The rows are grouped in 4 ways, from coarse to fine. Each group lies inside one group of the grouping before and may be the whole of it. The rows also spread widely along 15 directions, which tell nothing about the answers.
(in the rows, 128 means zero)
Known rows, each followed by its group in each grouping:
[160 129 166 120 137 158 157  81 126  76 107 124 121  88 145 152 149 140
 125 143  52  81 129] : deg Zital kamug kigev
[110  89 170 122 133 130 161 145 154 145 109 111  95 136 125 147 168 149
 160 137 136 155 131] : beb gab nazop Gul
[163 160 111 143 114 133 126 138 119 106 121 166  93 133 112 103 115 105
 142 103  69  63 156] : Vad Siru sas Rinam
[161  97  74 119 142 116 155 115 165 145 111 128 124 135  99 147 101 139
 121 119 106 105 159] : beb Gema fudo Suti
[ 88  92 173 137 152 144 175 119 115 103 136 179 163 123 156 139 166 102
  97 133  93 119  66] : deg Mebo Fase tate
[ 89 188 137 142 116 102 108 137 124 157 137 131 127  99  90 144 145 131
 122 121 141 179  98] : Vad Ragak ton Kur
[119 125 125 152 160 148 153  99 166 136 123 109 159 101 115 134 155 140
 102 140 104 140  88] : deg Zital kamug Bev
[107 106 109 137 156 155 156 104 108 126 137 131 163 131 153 105 120 115
  91 111 141 140 116] : deg Mebo Fase Laf
[150 131 111 151 128 148 154 149 132 103 133 141 103 152 155 120  92  99
 153 107  95 118 156] : deg Leze toru molo
[ 74 199 105 149 165 162 161 121 174 191  96 157 164 109  85 145 148  91
 116 126  54 169 133] : deg Leze dib Femi
[124 167  49 110 123 121 151 116 147  92 207 122 146 172 139  61  93 104
  78 122 153 123 127] : beb gab Nof gel
[126 120  65 110 131 102 101  93 146 114 109  96 167  99  83 111  95 130
 122 148  65 124 137] : beb Gema pinid maso
[141 187  90 144 118 134 143 129 158 153 147 192 179 166 139 129 101 167
  85 131 111 133 110] : deg Zital Lik ronor
[ 98 127 109  84 151 147 161 104 143 153 132 159 132 136  92  98 183 119
  86 130 129  87 127] : beb Gema fudo fon
[ 82 103  82 110 162 114 159 149 151 122 160 180 132 148  95 136 111  65
 116 117  89 132 115] : beb bife temo leven
[ 97  39 179  90 181 175 169 136 108  93 155 162  85 140 116 166 109 133
 142 123 145 150 159] : beb Gema Saru Kaze
[ 92  88 126  74 191 166 103 147 161 121 138 139 125 116 131 109 138 136
 165 151 100 167 108] : deg mati gizin rif
[127 181  95 146 121  98 160 140 186 151 139 109 113 152  92 137 142 116
 130 135 116 142 128] : Vad Ragak ton Visog
[106 105 125 154 157 128  99 154 156 148 125 132 116 139  92 141 130 110
 157 139 144 136 158] : deg mati nesad petun
[157 168 132 150 104 118 143 121 129 130 131 149 152 174 158 156 104 134
 113 140 124 105 174] : deg mati nesad buni
[109 165 139  95  99  86 105  86  89  94 146 166 188 118 147 155 119 121
  79 162  91 101 125] : beb bife temo laz
[154 142 103 121 110 163 139 151 108 134 116 204 157 192 184  48 113 153
 119 109  96  80 132] : deg mati gizin nom
[ 94 160 228 150  83 162 139 106  33  85 106 105 147 106 191 127 113 153
 139 129  98 180 140] : beb Gema pinid belud
[144 128 155 109 133 151  69 164 118 165 115 179  97  98 155 101 151 175
 148 105 160 116 123] : beb gab nazop galig
[ 85 147 118 152 161 141 135 105 127 159 130 117 126 135  56 151 127 108
 107 131 147 152 195] : Vad Tafi tun momif
[136  77 199 119 102 137  77 172 112 112  99 138  75 138 121 129 149 214
 211 153 134 135 121] : deg mati nesad buni
[149 136 108 107  88 106 118 134 104 109 146 156 131 150 150 129  74 167
 129 114 127 136 137] : beb gab nazop galig
[177 120 163 132 169 147 110 149 171 150 132 112 108  82 190 148 141 185
 151 126 147 166  85] : Vad Siru sas Rinam
[147  97 143  96 144 107 114  90  93  83 139 138 113  70 135 182 107  96
 110 114 110  84 147] : beb Gema pinid belud
[118 125 116 170  62  80 154  72  77 103  96  49 159 152 119 147  99 126
 116 136 129 128 170] : deg Zital kamug kigev
[141 189 132 139  68  96 131 137 145 137 152 128 100 177  91 130 150 164
 123 141 168 103 144] : beb Gema pinid belud
[118 140 116  65 102 126 124 101 113 128 135 164  74 137  24 114 179 167
 114 125 141  59 151] : beb bife temo leven
[128 172 117 116 124  81 106 149 193 123 148 127 159 157 151 132 136 137
 137 200  96 139 113] : Vad Ragak ton Visog
[154 121 140 102 137 170 102 104  94 136 122 126 102  91 122 120 115 201
 125 103 167 132 153] : beb Gema pinid belud
[108 171 122 136  84 105 140 133 125 134 127  77 109 149 144  89 148  99
 141 124 141 137 150] : beb gab nazop Gul
[133  76 131 160 174 133 116 116 137 125 106 157 195  78 181  97 159 104
  93 133  82  87  48] : deg Mebo Fase tate
[ 91 155 121  55  99 114  96  86  85 124 116 121 144 100 113 163 115 179
 129 143 120 168 137] : deg Zital kamug kigev
[149  91  92 124  84 109 192  99  98  86 135 136 145 174 129  92 102 145
  93 103 107  87 118] : beb gab nazop Gul
[162 157 121 147 109 122 136 134 125 120 133 177 112 147  99 139 116 155
 118 116  92  93 135] : Vad Tafi tun momif
[109 105 130  91 205 190 121  87 144 121 148 153 167 113 115 143 114 158
 103 158 122 148 159] : deg mati nesad petun
[161 108 168 149 163 142 160 113 172 153  99 111 142  95 193 144 199 132
 109 139 120  95  88] : deg Zital kamug Bev
[ 99  54 110  97 155 121  98 157 141 111 133 142 142 173 115 124  84 175
 169 179 108 179 143] : Vad Tafi tun momif
[102 132 114 171 115 141 143 157 102 123 125 167 122 140 103  74 117  93
 125  86  96 113 114] : beb Gema pinid maso
[137 179 163 124  75 126 164 116 111 102 112 195 136 170 114 138 159 139
 117 143  53  55 140] : deg mati nesad buni
[146 106 139 199 129 158 191 158 119 173  93 226 114 176 104 116 141 107
 103  69 117  53 165] : beb gab nazop galig
[128 127 125 133 158 175 109 153 127 180  68 135 115 129 141 128  92 140
 184 109 101 166 208] : deg mati gizin nom

New rows. What belongs after each?
[112 126 139 113 116  83 117 115 113 103 129 102 116 101 125 129 158 100
 130 138 119 114 103] : Vad Ragak ton Visog
[125 120 104 200  71  48  83 166 131 129 114 137 147 155 105 140  98 123
 152 136 123 130  93] : deg Leze dib Femi
[ 71 126  67  96 154 133 145  71 133 145 126 141 180 126  54 124 138 122
  72 139 115 122 134] : deg Zital kamug kigev
[193  85 140 157 162 173 144 147 147 114 126 124  95  95 176 111  99 172
 147  90 121 138 111] : beb gab Nof gel
[156 166 154 188  97  98  62 155 118 146 113 158 134 106 134  99 155 158
 121 126 144  92  82] : Vad Ragak ton Visog
[105 102 135 110 118 125 166 104 102  96 153 144 141 113 114 121 134 156
  90 104 125 143  67] : beb gab Nof gel
[159 159 126  77 141 140 135  91 124  70 172 170 132 101 169 117 126 107
  82 128  86  64 126] : beb gab nazop Gul
[173 110 143 152 112  86 110 156 176 125 114  86 106 141 152 140 139 158
 179 161 121 124 121] : Vad Siru sas Rinam
[123 125 105 140 116 126 220 134 146 101 152 147 123 169 121 119 117 103
 110 100  86 125 111] : beb gab Nof gel
[ 91 106 146 137 116 144 124 121  93 116 121 144 150 160 107 128 108 176
 131 146 137 162 140] : deg Mebo Fase Laf
[136 163 147 177  54  96 176 147 100  95 130 149 102 177 105 129 124 127
 140 105  87 105 111] : Vad Siru sas Rinam
[152 156 212 138 125 142 117 105 128 104 138 187 150 131 139 172 171 171
  97 168 118  71 123] : deg mati gizin rif
[ 80 163 129 102 129 143  86 106 115 121 135 110 152 112 131  79 159 132
 122 162 135 145 114] : deg Leze dib Femi
[120  71  96 114 150 144 153 135 108 125 117 113 139 173 175  68 100 120
 135 125 140 138 163] : Vad Ragak ton Visog
[113 164 135 179 108  94 144 149 153 169  90 111 134 129 136 138 149  76
 139 125 100 130 154] : beb gab Nof gel
[100 140 109 142 125 126  86 112  87 150 127 176 158 113  80  79 147 113
  70 106 155  73 125] : beb Gema pinid maso
[139 130  74 143 177 142 162 110 182 154 147 117 130 136 100 136 114 104
 101 123 131 124 167] : beb bife temo laz
[103  92 125 109 188 115  89 101  98 113 156 154  90  29  48 187 118  96
 102  82 154 132 105] : Vad Ragak ton Visog
[112 149 132 166 137 139  88 151 151 152  91 125 144 119 140 101 141 114
 161 154  94 138 135] : deg Leze dib Femi
[106  94 148 137 137 115 163 120 171 136 105  91 104 110  77 140 192 119
 139 145 104 117 106] : beb Gema fudo Suti
[130  79 107 114 163 157  84 133 123 116 112 106 113 115 143  87 106 144
 166 135 130 138 153] : deg Mebo Fase Laf
[107 148 170 173  94 120 102 123 115  62 138 107 161 123 141 113 120 149
 139 174  81 148  79] : deg Zital kamug Bev
[103 127 166  47 155 129 100 121 137 136 132 160 109  77 125 163 179 139
 131 148 121 120 115] : beb Gema pinid belud
[105 144 123 106 135 170 162 108 134 154 120 117 133 134 114  80 159 167
 109 122 138 147 139] : beb gab Nof gel
[130  96 140 238 118 165 182 140  75  92 115 123 154 128 170  68  78 103
 117  67  86 144  89] : beb Gema pinid belud
[143 147 133 192 124 174 128 147 116 133 102 136 151 163 157  95  68 157
 154 117  94 160 167] : deg mati gizin nom
[106 118 127 110  81  85 160 153 163 105 132 113  97 196  94 128 144 135
 171 167 102 127 146] : beb gab nazop Gul
[123  96  63 107 171 133  83  96 107 146  97 131 142  75 107 121  97  85
 120 101 112 103 176] : deg Leze toru molo
[127 185 150 141 109 106  90 160 145 162 120 146 124  97 166 114 169 112
 137 122 120 122 101] : beb gab nazop galig
[104 156  69  71 152 114 157  90 164 162 121  83 152  94 143 134 131  90
 113 123  94 165 147] : beb gab nazop galig
[126 148  95 136 149 137 178  87 149 157 107 107 146 104 120 140 147  98
  99 110  95 124 132] : deg Mebo Fase tate
[100 141 145 176  99 115 115 103 119  88 146  86 212 149 153 124  88 191
 114 185 122 207  87] : deg Mebo Fase Laf
[122 186 110 148 105 121 133 111 161 148 110 100 159 151 136  99 164 129
 115 165 112 107 140] : deg Zital kamug kigev
[ 87 170 142 123 140 140 119 124 107 132 161 132 111 132 109 142 119 110
 122 124 165 163 167] : Vad Siru sas Rinam
[153 103  83 165 152 131 120 168 184 179  77  96  86 107 103 106 116 121
 183  97 104 144 159] : beb gab Nof gel
[135 143 148  84 110 126 151 126 112  85 189 173  78 136 113 151 129 151
 107 107 157 111 116] : beb gab Nof gel
[133 162  87 127 145 108 139 110 162 127 169 139 144 153  97 154 104 113
  95 142 132 117 159] : Vad Siru sas Rinam
[105 153 128  91 106  78  95 147 164 171 109 163 111 102  72 159 179 145
 146 138 106 121 102] : beb gab nazop galig
[105 182 104 115  84  96  85 132 109  99 161 144 153 167 121  66 122 144
 113 162 133 117 116] : Vad Ragak ton Visog
[112 154 136 120 141 116 138 107 134 116 145  78 121  91 148 165 126  88
 134 118 121 170 124] : deg mati gizin nom
[114  97 167 113 171 144 140 125 148 166 104 128  98  80 121 155 187 118
 131 121 136 123 123] : beb Gema fudo fon
[119 123 147 111 165 167 113  83 145 128  96  53 161  79 178  90 170 157
 133 170 108 157 116] : deg Mebo Fase Laf
[ 97 127  93  75 160 152 103 106 111 160 112 106 135  93 135  77 133 106
 118 114 139 135 162] : beb Gema Saru Kaze
[152 145 102  64 164 114 151  95 210 147 138 134 123 160 105 170 175 114
 110 178 119  59 190] : deg mati gizin nom
[ 92 118 130 119 161 171 128 112 104 125 128 160 135 126 103 130 116 133
 120 124 124 145 155] : deg Mebo Fase Laf
[ 81 122 115  65 140 119 158 104 146 165 102 138 146 167  85 139 171 131
 122 166 109 118 178] : Vad Siru sas Rinam
[161 131 114 103 107 121  75 120 103 136 112  88 115 141 146  89 106 199
 151 148 177 136 181] : Vad Ragak ton Kur
[128 129 147 135  97 113 189 116 131  92 133 152 130 149 120 132 148 121
 108 127  77  92 106] : beb gab nazop Gul
[118 125  94 165 144  98  97 137 163 176 102  80 141 110 135  90 161  79
 132 135 138 116 133] : beb bife temo laz
[134 107  77  86 143 136 123 131 136  98 152 119  80 152 106 154  61 137
 164 126 136 149 191] : deg Zital kamug kigev
[149 114 156 133 111 122 115 163  98 102 131 127  60 111 156 146 100 124
 179  93 124 139 137] : beb bife temo leven
[115  98  78 118 167 113 146  95 175 171 123  79 186 138 132 116 130 117
  89 154 157 139 152] : beb Gema Saru Kaze
[128 140 120 166 117 126 167 151 141 116 144 165 104 160 104 156 106 112
 137 106 106 135 118] : deg Leze dib Femi
[ 65 101 185 155 105 147 106 120  72 129  81 117 125 129  57 102 152 157
 147 144 131 138 164] : beb Gema pinid maso
[108 104 106 112 116 113  97 128 118 107 146 108 116 144 114  98 129 132
 142 142 164 125 131] : deg Leze toru molo
[145 179 153 115 128 132 138 104 122 153 134 153  86 103  88 207 138 146
 116  93 150 122 159] : deg mati gizin nom
[175 144  80 129 149 144 169  96 180  88 174 124 139 152 126 155  76 159
 100 143 108 124 139] : deg Zital kamug kigev
[152  99 119 157 127 143 154 121 117 129 110 138 145 140 146  96 109 146
 109 105 121 109 141] : beb gab Nof gel
[137 161 148  81 104  73  86 121 173 138 147 126 153 108 152 160 168 188
 120 182 139 138  81] : beb gab nazop galig
[ 86 100 137 128 184 170 204  83 136 118 156  84 124 126  99 120 162 102
  94 122 150 153 131] : Vad Siru sas Rinam
[110  95 144 194 135 120 124 153 142 117 122  72 136 107 161 124 115 125
 167 131 119 200  72] : deg Mebo Fase tate
[100  96  79 142 136 108  85 131 135 114 116 101 166  79 120  68 104 118
 141 122  75 162  70] : beb gab nazop galig
[134 127 106 149 113 100 151 123 115 125 121 114 120 143 130 149  92  87
 130 111 111 119 176] : beb bife temo leven
[134 132 131 127 150 134 167  71 104  86 165 136 146  99 128 131 147 103
  56 114 113  87 100] : Vad Tafi tun momif
[149 194 201 188 102 129 115 130 145 106 127 130 133  69 145 177 147 176
 134 138  77 157  46] : deg Zital kamug Bev
[132 102 117 173 159 156 101 139 150 142 106  92 126 140 141  80 130 124
 155 150 144 123 167] : deg Mebo Fase tate
[109 161 125  98 166 137  76 134 182 176 102 129 143  86 125 123 179 128
 149 162  97 133 124] : deg mati nesad buni
[ 98 165 134  99 117 121  99  98 119 152 110  89 127 118 113 148 145 146
 141 160 149 154 180] : deg Mebo Fase tate
[127  88 146 148 178 165  97 109 150 114 117 124 121 105  95 117 158 139
 128 161 132  87 147] : deg Zital kamug kigev
[144 117 111 112 116 140 118 133 115 135 125 162 126 164 145  87 138 159
 122 127 155  89 132] : deg Leze dib Femi
[122 151 102 136  91 100 186 136 164 135 116  95 138 184 146  87 160  98
 132 146  91 103 133] : beb Gema pinid belud
[128  90 125 115 169 164 128 142  91 118 147 186 130 108 191 134  87 105
 120  81 135 142 118] : deg Leze toru molo
[122  77 126 108 153 117 142  99 103 105 128 111 117 110 121 132 133 103
 114 120 136 107 139] : Vad Ragak ton Visog
[116 110 134 119 126 140 155  84  89 142  78 109 126 111  84 162 109 134
 125 112 104 131 204] : beb Gema pinid maso
[158 118  93 119  99 119 142 124 154 122 112 131 112 154  91 104 147 169
 142 134 100  82 119] : deg Leze toru molo
[124 145 156 158  19  53 117 163 107  79 123 127 147 199 150 104 122 149
 156 172  90 108 103] : beb Gema pinid maso
[150 124 151 107 161 142  63 151 124 187  79 156 101  71 157 146 140 129
 154 112 136 108 177] : beb Gema pinid maso
[126 137 134  86 142 158 166  98 131 142 115 164 117 112 116 129 192 126
 102 116 106  77 124] : deg Leze toru molo
[147 110 107 212  96 119 210 141 118 120 130 133 124 169 123 118  90 111
 109  70 115 124 105] : beb Gema fudo fon
[121 116 121  99 141 117 131  66  68 125 110 173 147  73  79 150 136 118
  68  96 108  80 128] : Vad Ragak ton Kur
[120 130 136 155 115 178  99 115  83 102 110 151 149 136 117  22 151 148
 118 128 104  70 121] : deg mati nesad buni
[153 156 118 126  87 106 133  99  93 153 107 138 120  77 111 145 130 161
 101  66 128 118 103] : beb gab nazop galig
[126 167 141 163 115 135 116  95 102 143 133 148 138 112  71 127 142 144
  73 112 163  93 146] : beb Gema pinid maso
[114 117  79 166 196 168 158 127 151 146 120 144 158 113 135  93 102  52
 105 100  74 123 151] : beb bife temo leven
[118 104  99 154  91 135 182 123 100 103 132 124 101 194  75 105 107 132
 134 103 137 113 161] : deg Leze toru molo
[156  67 124 203 196 165 111 103 114 161  71 155 199  85 145 120  97 140
  89 115  89 112 143] : Vad Tafi tun momif
[ 97 139  78  75 145  93 114 138 184 201 100 165 151 140 111 137 183 109
 126 156 112 105 130] : deg Mebo Fase tate
[106 142  92  68 162 138  98 108 125 134 150  92 113  99 143 128  93 104
 132 129 155 168 183] : beb Gema fudo fon
[161 107 142 114 146 156 113 153 149 157 130 187  88 129  97 133 145 195
 130 113 161 100 129] : beb Gema pinid maso
[162 133 120  89 168 154 131 128 183 137 138 137 133 127 171 133 138 157
 134 149 112 125 128] : deg mati nesad buni
[ 91 203 162 148 124 148 141 122 111  95 159 149  96  88 107 146 154  73
 115 104  95 125 102] : deg Zital kamug Bev
[115  93 109 143 129 133 128 158 120 118 135 132 108 196 111  92 101 136
 155 140 138 133 173] : Vad Tafi tun momif
[ 97 161 101 150 116 105 130 109 127 140 131  67 150 172 119 106 123 103
 119 161 146 147 193] : Vad Tafi tun momif
[151 112  91 113 134  99  79 137 149 161  99 124 104 125  91 124 138 150
 151 141 127  97 162] : Vad Tafi tun momif
[125 149 157 205 120 118  68 211 175 167 137 131 119 148 135 121 116 168
 175 148 170 189 110] : beb Gema pinid maso
[128 136  87 133 132 158 130 106 134 139 125  43 105 172 120  67 125 119
 148 135 181 125 225] : deg mati nesad petun
[142  88 150 136 164 136 165 131 141  91 142 166 108 116 113 160 125 127
 123 121  89 114  99] : Vad Ragak ton Visog
[136 153 153  96 112 148 163 125 143 114 123 128 119 174 150 112 142 147
 140 165  95 105 179] : beb Gema Saru Kaze
